There are 3 ways to turn a row about zero (a turn may also mirror it). The second row of each pair is the first, turned, with some noise. The first 21 pairs use one turn. New pairs use 2 turns, one after the other, and a turn may come again.
Some pairs, each with its turns in order after it:
12 13 -4 1 14 -8
-4 -7 8 17 9 -17 | E

-6 -12 -15 8 1 -6
-11 8 14 -5 -6 1 | W

36 10 -12 -13 -10 27
13 36 3 7 21 -18 | L

-16 19 -11 -1 -2 14
-3 -21 -4 -21 5 -6 | W

-1 -4 3 19 -6 14
12 -7 9 -16 -7 2 | E

-11 -5 1 -23 -9 -30
-3 -21 24 19 -1 18 | W

13 0 10 18 29 17
8 24 -31 -12 -3 4 | W

-16 11 16 -7 3 -5
-5 -16 -11 8 7 14 | W

-17 23 -3 -23 6 20
-12 30 1 -5 -24 -1 | L

14 10 -5 5 -5 25
1 17 2 16 8 -16 | L

10 -7 -11 16 -10 -2
11 -12 -6 10 11 -10 | L

6 18 18 -10 -2 27
21 -5 -23 -6 23 -10 | W

-3 -14 6 17 -10 0
-7 -21 7 6 10 -7 | L

31 -12 -10 -19 37 -2
-43 -3 17 20 -14 -20 | E

2 -2 17 -11 -11 -12
-15 -1 -8 -16 14 7 | L

-8 14 9 22 6 17
24 -12 16 4 0 5 | E

-18 5 13 2 -35 -14
26 21 -20 -17 15 9 | E

-8 -7 23 27 -18 21
-32 -15 10 18 4 -23 | L

-3 8 -12 14 7 1
2 -20 4 1 10 -2 | E

0 23 -12 0 -2 10
7 -19 -12 12 -2 -9 | E

1 -2 -13 -3 -1 -9
2 -3 13 0 -6 1 | W

New pairs, each followed by its turns in order:
55 1 1 -2 -7 -11
2 26 -14 9 46 -8 | E E

5 -39 -6 -5 -20 -2
15 8 13 22 -3 27 | L W

7 -17 18 20 29 -21
-7 15 -18 25 -12 -30 | W L

9 -18 2 -30 -6 5
-3 24 1 -15 4 22 | L L

-16 24 4 -18 -7 -29
-8 -27 -33 2 -13 9 | L E

-19 18 23 -4 -2 24
-27 -8 -21 2 -21 -4 | L L

-5 -9 -23 -7 -25 -20
25 13 -5 -12 -27 9 | E L

11 -1 4 13 22 -5
1 -15 3 -10 1 -22 | W W

11 8 11 -18 -7 -24
11 -15 0 20 23 -10 | E E

-16 6 -12 -20 27 -2
12 -11 -4 3 20 -32 | L W

13 2 15 -2 -13 2
-6 -8 9 17 9 9 | L E

6 3 -18 7 -11 17
-1 4 -11 -18 4 19 | W L

-1 -2 -2 -21 22 -7
-11 23 4 -5 8 -8 | L L

1 18 18 16 -19 7
-29 -8 -1 -21 -13 17 | L W

-4 11 -17 -10 -7 13
0 -19 3 7 -18 -12 | L W

-2 -30 2 8 -16 -3
21 1 14 18 13 12 | W E

13 -5 4 8 -9 -13
-17 -7 12 3 -5 5 | L E

21 -6 -2 14 4 -30
15 33 4 -17 0 8 | L W

3 25 2 -1 14 11
12 7 25 -5 -8 -11 | W W

27 22 5 -12 -4 6
10 -19 -26 6 13 2 | E L

22 12 -16 -20 3 -8
18 29 -7 13 7 6 | L L

16 5 -2 -9 -5 31
-20 10 4 22 9 -21 | W E

0 22 7 -20 -16 21
28 -15 16 -11 9 16 | W L

-3 9 -2 -19 18 -22
-1 -14 -2 27 -19 9 | E L

28 0 -7 23 -18 19
-3 -26 7 22 -30 5 | W W

9 25 -15 1 27 -2
9 15 -11 -15 18 -21 | W L

6 -36 -2 -6 12 -9
24 17 0 22 17 11 | L W

-4 -2 2 -20 -24 27
10 -3 18 -3 3 35 | W L

-28 -14 -28 16 21 9
-10 -19 -5 -8 36 -20 | L L

-6 -48 7 -21 0 2
-24 16 21 37 -5 20 | W L

14 -18 -12 -26 11 -28
44 7 7 -1 9 -1 | L W

